The rows come from 6 hidden closed curves, with some noise, and rows from the same curve form a group. Each curve winds through 6 dimensions. The rows are also pushed far along 4 directions, which tell nothing about the answers.
Some rows, each with its group after it:
[  4  -3   8   7 -28 -19  15   5  -8   3  -9  -6  -5   8  -2  -3 -16 -16
  -2  16  -4  16]
J_293
[  2   1   8  -1 -12  -6   4  -1  -8   3  -4   2   6   0   8   4  -5 -10
   3   5  -3   3]
J_411
[  0   4   8   1 -12  -5   1   0 -13   9  -4  -8  -4   8   7  -7 -10   3
   1   7   2  -7]
J_394
[ -1   2  -9   1   9   2  -3  -4   2   2   9   0 -10  -4   1  -1  -2  17
   1   3   5 -12]
J_467
[ -7  10  -7  -2   7   1   4  -5   2  -7  15   9   8 -19   8   7  -1  -1
   8  -4  -5 -23]
J_390
[ -4   0  -4  -5  -9 -17  10 -10  -5  -4   4   4   2  -2   7   8 -12 -11
   2   3  -7  -7]
J_467
[  6 -15 -13   2 -15  -2  12  -9  -9  13  -4  22  -4  -1  10   0 -21  25
 -14   5  -3   6]
J_390
[  5  -1   4   1 -10  -8  -3   7  -3  -3 -12 -10 -14  11  -6 -12  -4  -8
 -10   8   5  14]
J_467
[  0  -2   5  -3   1 -10   4  -7  -2  -1   6  -2   7   6   1   9   3 -12
   6   0  -1   1]
J_390
[  2   0   9   6  -6  -5   6   8  -3   1  -4 -13   6   8  -8  -4   4 -11
   3   6  -6  15]
J_467
[ -1  13   8   2  -2  -9  -5  14  -5  -6  -8 -15  -8  12  -7 -21   3 -19
  -3   7  10   1]
J_293
[  3  -5 -21   0  22  23 -16   5  20   2  -9  22  -6  -3  -6 -14  19  30
 -25 -12   9  18]
J_293
[  5   5   4   7   0   8  -5  16  -9   6 -12 -11 -11   8  -4 -25   0  12
  -7   8   7   4]
J_390
[ 2  5  7  5 -7  2  2  8 -8  5 -2 -8 -4  0  3 -6 -7  1  6 10  1 -6]
J_390
[ -4   5   9  -3  -7 -11   1   2 -11  -7  -1 -18  -2   7  -2  -5  -7 -17
   8   5  -3 -10]
J_467
[  6  -3  -4   9  -2   6   2   6  -3  14 -12  -2 -12   6   1 -20   5  29
 -20   1   5  15]
J_338
[  0   0  -3  -3  11  11  -4  -1  -3   0   8   4   4  -6   5   1   3  11
   1  -6  -1 -10]
J_293
[  1  11   5   6   9  14  -7  10   3   4   6  -2  -3  -3   1 -13  12   9
  -6  -6  11  -5]
J_293
[ 1  1  5 -1 -1  9 -3  0 -3  6  2  3  3 -4  7  3 -2  4  5 -1  2 -7]
J_394
[  0  11  12   1   9  13  -6   4   1  -7  13  -4   5 -13  -1   4   2  -9
  12  -9   5 -21]
J_411
[ -2  -9 -10  -6  11  19  -9  -5  18  -8  -4  21  12 -13  -6  12  10   4
  -6 -20  -7   9]
J_411
[ -4  -5  -2   4 -18  -4   9  -4 -11  10  -8  -8 -10   2   4  -4 -21  18
   1   6  -7  -9]
J_338
[  0  12   0   2  19  14 -17  16  -1   5  -4  -9 -14  11  -2 -32  16  17
 -11  -1  20  -7]
J_293
[ -4   2   3   0 -21  -7  10  -5 -10   0   6  -1   1 -10   7   9 -26  -7
  10   5  -9 -19]
J_467
[ -4  11   8   5   0  -3   7  -3  -8  -1  13 -17  -1 -10   4   2  -4   1
   8   0  -2 -22]
J_338
[ -6  12   4  -3   1  -2  -4   7  -8 -11   3 -11   2  -2  -4  -8  -5 -17
  10   2  -2 -20]
J_338
[  7 -12  -1   7 -17  -4   5   1  -8   7 -11  -1 -11  11  -8 -12 -17  10
 -14   6   2  14]
J_390
[ -1 -16 -20  -4   1   8  -1 -10  -3   9  -6  14  -6   0   5  -2 -11  35
  -8  -1  -5  -3]
J_394
[ 2  2 -4  4 11  5 -4  1  3  1  5 -3 -9 -3 -3 -4  2 14 -2  1  7 -6]
J_411
[ -6   7  -9   0  11   2  -2   0   5   3   3   0  -3  -2   3  -6   8  14
   1  -1   3 -10]
J_390
[  2   9  -1   8  17   7  -4   6   5   4   9  -6 -13   0  -2 -14  10  17
  -4  -2  17 -11]
J_411
[ -9   2  -9  -3  -2   1   4  -9   8  -3   2  14   8 -12   5   9   0   1
  -2 -11  -8  -8]
J_338
[ -2   6  -5   2   5  -9   9  -6 -13   4  13  -5 -10  -1   9  -9 -11  14
   3   4   5 -28]
J_411
[  3   5  -1  -2   4  -8   0   2 -13   6   1  -2  -8   9  11 -11  -3   6
   1  13   9  -9]
J_293
[  0  -4   7   5 -13 -15   6   4 -12   0  -8 -27  -7  15 -11  -6 -12  -6
  10  14  -7   4]
J_467
[ -4   0  -7  -2  -5  -3  -1 -12  -4   3   2   2  -1  -4   5   5  -9  10
  -3   2  -3 -10]
J_394
[  4  -8   5   1 -14  -1   2   3  -6   9 -15   0  -1  10   2  -3  -6   2
  -4   6  -1  16]
J_394
[ -3   5   4   4   1   2   6   1   5  -8   9   0   1 -10  -5   1  -2  -9
   2 -10   1 -12]
J_411
[-1 -6 -5 -1  1  6 -4 -4  1  2  1 -1 -3 -3 -1  9 -7 10  8  2 -3 -6]
J_467
[  3  -4  -7  -4  -6  -8   6  -8 -19  12   6   7  -9   0  21   0 -25  19
   8  17   2 -23]
J_293
[ -1  -1 -10  -2  13  10  -9   3   9  -6   0   7   1  -6  -7   0   7   6
  -2  -3  -1   3]
J_338
[  1  -3  19   2 -22 -29  13   6 -12  -5 -16 -29   5  22  -9   0  -2 -37
   8  14 -12  25]
J_338
[  3  13   5   6  16   0  -3  11   3   1   5  -8  -3   7  -1 -17  21  -1
  -7   1  15   3]
J_394
[ -1  -6  -2  -3  -9  -9   9  -9  -8  -1   3   6   5   0   3   6 -13  -4
  -1  -1  -6  -5]
J_390
[-1 -4 -3 -2  1  5 -3 -5 13 -5 -2  8  7 -7 -5 15  5 -6  1 -6 -5  9]
J_411
[  1  -2   5  -1  -3 -16   6  -3  -9  -2   1 -10   1  12  -3  -2  -2 -11
   2   5  -1   1]
J_390
[  2 -11  -2   3 -12 -13   7  -6   0   5  -6  -3  -6  14  -6   1  -8   1
  -5   4   0  14]
J_390
[  0  10   4   7   1   3   5  -2  -8   7  11 -10  -7  -9   7  -5  -5  19
   2   0   2 -21]
J_338
[ 2 -1  8 -1  1  9 -6  8  3 -3 -7  0  6  2 -6 -2  8 -9 -1 -5 -1 11]
J_394
[ -2  -2  -7   1   7   1   0 -11   2   5  14   4  -5  -3   3   6  -6  16
   2  -3   7 -18]
J_390
[  7  -5   5   6 -12  -1   3   9 -22  13  -9 -14 -15  13   2 -19 -19  17
  -1  17   4  -2]
J_394
[-2 -7 -7 -3 -2 -4  1 -5 -7  3 -3 -4 -4  7  1 -2 -8 12  1  4 -5 -5]
J_394
[ -3  14   3   5  11  -4  -3  12   5   1  -4 -14  -4   9  -4 -17  21  -4
  -2   4   9   6]
J_390
[ -5  -4 -12  -1   2   8   0  -3   8   3  -9  11   1  -3  -1  -4   7  17
 -13 -11  -4   8]
J_338
[ -3   4   0  -4  -3  -2   6  -4   8 -13   8  11  16 -17  -2  18   1 -24
   6  -6 -12   0]
J_338
[  5 -11  -8   5   1   6   4   5   9  -3 -10   8  -4   1 -12  -8   2   8
 -17  -8  -1  19]
J_411
[ -3   1   0  -2  -4   7  -5   6   5  -4 -10   5   4  -2  -5  -4   2  -6
  -3  -4  -2   6]
J_338
[ -2  13  11   2  12   8  -3   3  -1  -2  18  -9   8  -9   2   5   7  -5
  15  -2   2 -20]
J_467
[  1   5  11   0   4  -8   3   1 -11   3   3 -14  -2  10   5  -4   2  -4
   9   6   5  -9]
J_411
[ -1   2   7  -2  -7 -11   8   0   4 -14   1  -1  14  -4  -8   9   4 -33
   2  -3 -11  12]
J_394
[ -1   8  -9   1  17   1  -4   1  -5   8   7  -3 -11   4   8 -16   6  25
  -2   6  12 -18]
J_338
[  0   2  -6   0  11   8  -9  -3   1   6   7  -3 -12  -1   4  -1  -2  21
   4   3   9 -15]
J_467
[ -2   0  -2   0  -1   6   0   0  -2  -3   3   2   2 -11   0   4  -9   2
   6   0  -7  -9]
J_390
[  3   6  -6   4  21   8 -11   8   9  -5   3  -6  -6   1 -12 -13  20   8
 -10  -4   9   6]
J_467
[  0   2  -1   0   7   3 -10   3   4  -5  -7  -8  -2   6 -11 -10  12   0
 -11  -4   2  10]
J_394
[ -1  -8  -6  -5   3  -5   8 -10  10  -8   3  16  14  -7   0  17   6 -11
  -1 -11 -10  10]
J_411
[ -4   5   4  -3   7   2 -10   1  12 -13  -5  -8   9   2 -15   1  20 -20
  -5 -10  -3  13]
J_394
[ -1  -4   3  -5  -8  -4   7  -4  -2  -5   4   7  12  -6   4  13  -5 -14
   5  -2 -11   0]
J_293
[ -2  24  16   3  18  -9  -4  12   3 -10   9 -20   4   8  -7 -16  30 -28
  -2  -3  12  -1]
J_394
[  4  -9  -2   6 -12   0   5   1   3   8  -5   3  -5   1  -2   4  -5   8
  -3   6  -2  16]
J_293
[  3  -6   7   4 -13  -1   2   3   7   0  -6  -3   3   2  -7  11  -1 -12
   4   2  -5  19]
J_293
[ -1   3   1   3   1  12  -1   3   8   3   5   8   5  -8   2   1   7   4
  -4 -10   2   1]
J_293
[ -1   2   5   0   7   3  -4   6   7 -13  -2  -7   4  -1 -14  -2  10 -15
   0 -10  -2   5]
J_411
[-2  2  1  1 -1 -2  3 -5  4 -5  8 -3  1 -8 -2 12 -4 -7  9  0 -2 -9]
J_411
[  0   6   1   2   1  -5  -4   9  -3  -3  -4 -11  -7   6  -6 -12  -1  -5
   2  10   4   0]
J_338
[ -2  -5 -17   1 -10   4   8 -10  -2   4   7  20  -3 -16   8   4 -22  22
  -6   0  -6 -14]
J_467
[ -1  -7  -4   5 -12  -3  13  -4  -3   8   1   5   7  -4   2   6 -10   8
   3   5 -11   3]
J_467
[  2   2   5  -4   6  -2  -6   6  -1  -1  -6  -2   4  10   3  -4  11 -12
   2   3   4   8]
J_293

New rows. What belongs after each?
[ -3  -4   0  -2 -19  -2   1  -5   0   3 -13   8   6   2   1   2  -4  -4
 -10  -4  -7  12]
J_394
[ -1   5  -1   0   4  16  -4   1   1   4   7  10   4 -17   9   5  -3  10
   7  -2   0 -17]
J_390
[ -5   7   4   2  -2  -8   5  -6  -8   4  11 -16  -6  -2   7   6 -11   5
  18   9   0 -26]
J_338
[ -8   9   3  -2 -12   2   0  -9  -3  -1   8   4   6 -14   8   9 -13  -5
   5  -4  -4 -23]
J_394
[  0   9  11   7  -7  -5   7   6  -3   3  -3 -14  -2   2  -1  -9   5  -3
  -4  -1   0   4]
J_338
[ -5   6   2   2 -16  -9  10   3   2  -1  -7   3   5  -4   2   1  -4 -15
   1   3  -7   5]
J_390
[  0   1  -9  -1  17  14 -15   8  17  -6  -6  11   3  -3  -8  -6  20   1
  -9  -7   5  14]
J_338
[  0 -10 -11   6 -15  -3  16  -9 -10  15   4   9  -2  -5   9   4 -23  26
   3  10 -10  -7]
J_467
[  2   4   8   1  -8  -5   9   0  -2   1   1   6   6  -4   7   3  -2 -12
   1  -1   1   1]
J_411
[ -3  12  -3   1  10   6  -8   0   0   5   4   0  -5  -3   6  -9   7  14
  -4  -1   9 -14]
J_411
[ -5  15  -2   3  10   2  -1   3   4   3   8  -1  -2  -7   7  -5   8   7
   5   1   7 -15]
J_390
[ 1  0 -2 -2 13 -4  3 -2  6 -7  3  4  8  0 -3  2 14 -7 -3 -9 -1  6]
J_411
[ -3  -5  -1  -2 -13  -5   0   6  -2  -7 -16   1   4   5  -8  -5  -8 -16
  -1   3 -10  12]
J_338
[  1   4   8   1  -2  -5  -4   9  -9  -8  -5 -18  -5   8  -9 -11  -5 -13
   4   8   1  -1]
J_293
[  3   4  12   7 -11  -8   3   6 -10  -2  -1 -19  -9  12 -11 -14  -9 -11
  -3   5   7  -2]
J_390
[  1   3  -5  -3  20  16  -7  -5   2   6  12   9   4 -12  11   5  10  22
   3  -7   4 -15]
J_338
[ -5  13   4   2   3   0   1   5   7  -5   0  -1   7  -3  -2  -7  16 -12
  -7 -10   1   2]
J_338
[  7  -4  -7   4   4   3   2   1  -2   8  -3  11  -6   4   2 -15   3  21
 -19   0   8  10]
J_390
[ -3   3 -12  -3   9  18 -10   2   0   2   2  13  -3 -12   6 -10  -4  22
  -4  -4   4 -18]
J_338
[ -2  -1 -10  -4  19  21 -15   4  21   1  -7  19   5  -1  -2  -5  27  12
 -15 -18   8  15]
J_293
[ -3  12   4   2  11  -5  -5   4   4  -6   9 -17  -6   3  -7  -4  11  -9
   6   3   8  -8]
J_467
[ 1  1 -2  2  1 -2  4 -1  1 -5 -1 -2  2 -4 -4 -2  3 -1 -5 -2 -6  5]
J_338
[ 10 -29 -14   0 -12  -2   7  -9  -1  17 -19  22  -3  15   3   3  -8  27
 -18   5  -4  37]
J_390
[ 0 -3 -9  0 -6 -2  1  0  1  0 -6  9 -6 -1  1 -5 -9  4 -8  5  1  3]
J_293
[  0 -11  -8   0  -2   7   0  -5  10   8  -8  10   1  -2   1  11   2  16
  -2  -3  -5  14]
J_338
[  0 -17 -11  -8   1   2   3 -15  11  -2  -2  26  16  -5   1  20   4  -1
  -6 -13 -11  17]
J_390
[ -2  14   1   5   3  -6  -1   7  -5  -3   4 -13 -12   3  -3 -21   1   1
  -8   4  10 -11]
J_467
[  4 -11  -3   2 -21 -16  17  -8  -4   3  -5  11   4   2   3   9 -15  -8
  -5   7  -9  16]
J_390
[ -5  12   7   0  -6   1  -5  -1  -3  -1   1  -5   2  -3   1  -5   0  -6
  -3  -4   2 -11]
J_394
[ -6   0  -2  -6  -9   6  -2 -12   4   2   0  18  13 -11   9  15  -3  -1
  -2 -10  -6  -5]
J_394
[  0   7  11   2  -7 -14   9   0  -4  -4   6  -5   5   2  -1   0  -1 -22
   0   2   0  -1]
J_390
[  0  -7  -5   4  -8   2  11  -6  -4   8   5   9   7  -9   5   9 -11  14
   6   4 -11  -2]
J_467
[ -7  11   3  -6   8   9 -11   4  13 -11   3  10  10 -10  -1   4  12 -19
   3 -12   4  -8]
J_293
[  1   8   3  -2   4   2  -1  -5 -10   4  12   2   1 -10  13   2  -6   8
   7   6   3 -22]
J_411
[  8  -4  -7   1   2   5  -2   7 -17   9  -5   3 -10   4   7 -18 -11  24
  -7  14   4  -3]
J_338
[  5  -7  -5   3  -9  10  -8   4   6   7 -20   8  -4   6  -7 -11   5  14
 -23  -2   2  28]
J_394
[  0   2   1   3  11   4  -6   5  -2  -2   2 -17  -4   6 -10 -10   5   8
   4   2   1  -5]
J_467
[ -4   7   3  -6   1 -13   1   0   6 -14  -1  -2  10   4  -5   3  14 -31
  -3  -7  -4  10]
J_467
[ -4   4  -2   4   4   4   6  -3   1   5  12   3   8 -10   4   5   1   7
   6  -2  -5 -11]
J_467
[  0  12   8   2   8   7  -4   6  -2   2   7  -7   1  -6   5   0   4   1
  12   4   5 -15]
J_390
[ -3  12  -9   2  15  12  -5   7   2   2   3   7  -2  -8   4 -18  11  18
 -10  -5   7 -11]
J_390
[ -1  10   4   3   4  -5  -5   9   5  -1 -10  -9  -1  12  -7 -15  19  -9
 -12  -1   8  15]
J_411
[  7  -5  -1   9  -9   2   3   3 -16  10  -1 -13 -18   0   0 -10 -22  26
   1  17   1  -7]
J_338
[  3  13   3   5  27  25 -17  10   4  -2  11  -7  -5 -12  -4 -11  16  18
  -1  -6  13 -14]
J_338
[  0   3   6   1  -3 -11   6   3   8  -6  -4   1  11   6  -5   2  17 -24
  -7  -3  -2  24]
J_394
[  6   8   6   5  21  11 -14  12  10  -6   2 -10  -2   6 -15 -15  25  -4
 -10  -6  14  12]
J_390
[  4  -3  -5   5   8   6   0   6   2  -3  -4  -2  -8   1 -11 -14   2  11
 -11  -4   4   5]
J_411
[ -1  -8  -7  -4 -12 -14  11  -8  -3   5  -4  12   1   4  10   8 -11  -2
   1   8  -5   5]
J_293
[ -1  -4  -8   2 -14 -18  20 -12 -21   9   8  -2 -13   1  13  -3 -32  18
   6  14  -3 -26]
J_411
[ -4   6  -3  -2  11   8   0  -7  10  -8  13   9  12 -20   1  12   9   0
   1 -14  -6 -10]
J_338
[  2   4   7  -1  -2  -8   2   1  -5  -3  -2  -3   5   2   2   1   5 -14
   0   5  -1   6]
J_411
[-1  5  7  1 -2 -4 -6 -1  2  2 -3 -8  1  7 -2  0 10 -7 -3  2  4  8]
J_394
[  0  -5  -9  -3   0   0   5 -12  -9   4  10  13   0  -6   9   3 -14  16
  -2  -2  -2 -16]
J_390
[-1 -1  4 -1 -6  3 -3  0 -3  7 -6  3  3  3  5  0  1  2 -2 -1  1  4]
J_394
[-4 11  5 -1  7  4 -9 -5  7  0  9  0  6 -6  4  8 12 -6  3 -5  5 -9]
J_394
[ 7 -3  0  3 16 10 -3  1  1  7  8  0 -7 -2  2  1  3 20  4  0 10 -7]
J_411
[ -5  13   4   2  -1  -6   3   9   2  -8  -5  -7   4   0  -5 -13   9 -17
  -4  -1  -2   3]
J_390
[  2 -15 -14  -6   3  18   1 -15  12   9   2  34  13 -19  15  26   1  25
  -2 -12  -9   7]
J_338
[ -2 -11 -16   3 -18  -6  12  -8 -10  13 -11   6 -12   3   7  -7 -22  31
 -10   5  -8  -1]
J_338
[ -2 -13 -11  -8  -2  11  -5  -3   7  -6 -10  18  10  -8  -4  10  -3   1
  -3  -8 -14  11]
J_338
[ -3   1   1  -1  -5   2   3  -2  -2  -7   5   0   6 -12  -1  11 -10  -8
  12   0 -10 -12]
J_390
[  2  -1   5  -8  -1  -4  -5  -2   6 -10  -5   7   7   1   0  10  10 -24
  -3  -5  -1  16]
J_467
[  8 -17   1   0 -13  -9  10   1  -9   5 -13   1   1  12  -1   3  -8  -1
  -2  12  -9  25]
J_394
[-2 -3 -5  1  1  3  3 -1  3  6  0  8  0 -1  5  1 -1 10  0 -2  1 -2]
J_394
[ -4  10  -6  -1  15   4   0  -2   5  -6  13   7   6 -14   4   3  10   0
   3  -5   0 -14]
J_390
[  7 -14  -7   2  -5  -4   9  -5  -9  16  -8   8  -8  10  11  -4 -10  25
  -6   8   2   7]
J_411
[ -1   7   4  -4  14  10 -12   7   5 -13   5  -2   5  -7  -7   0   9 -14
   5  -7   1  -6]
J_293
[-2  4  4  3  0 -4 -1  1  2  3  2 -7 -5  9 -4 -7  4 -2 -3 -2  9 -3]
J_390
[ -5   9  10  -2   5  -4  -4   5   0 -10  -3 -16   3   6  -9  -7   9 -19
   4  -5   0  -4]
J_411
[ -4  18   4   5   5  -3   1   7  -4   1   3 -11  -6   2   1 -21   9   3
  -7   0   9 -11]
J_338
[  4   5   9   8  -7   0  -1  16 -12   6 -12 -17 -11  10  -4 -23  -5   5
  -3  13   5   3]
J_390
[ -4   2  -5   4   0  -8   2   6  -2   5 -11 -12  -9  12  -3 -17   3   8
  -4   7   2   5]
J_390
[  2  -6 -14  -2  -2  -8   5  -7  -8   6  -1   8  -9   3   9  -6  -9  17
 -10   6   0  -3]
J_467
[  1  -2  -4   2  -3   9   0  -7  -2   2  12  10  -2 -11   2   3 -15  13
  -3  -6   4 -18]
J_390
[  0   2  -5  -1   6   9 -11  12  -1  -2 -12   0  -4   6  -7 -22   6   5
 -11   0   4   6]
J_338
[  0   6  -2   0   6   0   2  -6 -12   3  15   2  -4  -4   8  -8 -10  13
  -1  -1   6 -28]
J_390
[ 4 -1  4  3  9 -2  8 -2  3  1 14  1 -1 -5  3  9  2  0  8  0  5 -7]
J_411
[ 3 -6 -1  7 -5 -3  6  3  8  4 -8 -1 -7  6 -7 -2  2  3 -7  0  4 16]
J_411
[ -1   8   8  -5   1   4  -2  -4  -1  -1   7   7  12 -11  10  12   2 -11
   8  -3  -1 -11]
J_411
[  5  -4  -4   7  -9   5   1  10 -15  11 -13  -6 -15   6   0 -21 -16  25
  -7  13   2   1]
J_390
[  2   2   9   7 -10  -4   5   9   4   1 -16 -10   0   9  -9 -11  13  -9
 -15  -3  -2  28]
J_338
[  1  -2   0   2  -8  -5  -3   2  -6   6 -13 -10  -9  11  -3  -9  -3   7
  -4  10   2   8]
J_411
[ 7 -8 -6  2 18 11  2 -5 10  4 11 17  0 -9  5  9  7 19 -2 -8  6  1]
J_411
[  3  -6   5   1  -6  -5   1   7   0   4 -16  -7   1  11  -4  -1   5  -6
   2  10  -4  23]
J_390
[ 13  -8  -6   9   6   9   3   9  -3  11  -7  10 -12   4   0 -21   2  29
 -22   2  11  17]
J_411
[ -2   7   2  -1   4  12  -5   3   1  -4   5   3   6 -15   1   3  -2  -1
   7  -5  -3 -15]
J_390
[  1   4  -5   5  -2   1   9  -3  -4   7  15   8  -5 -12  12   2 -14  16
   4   6   4 -20]
J_394
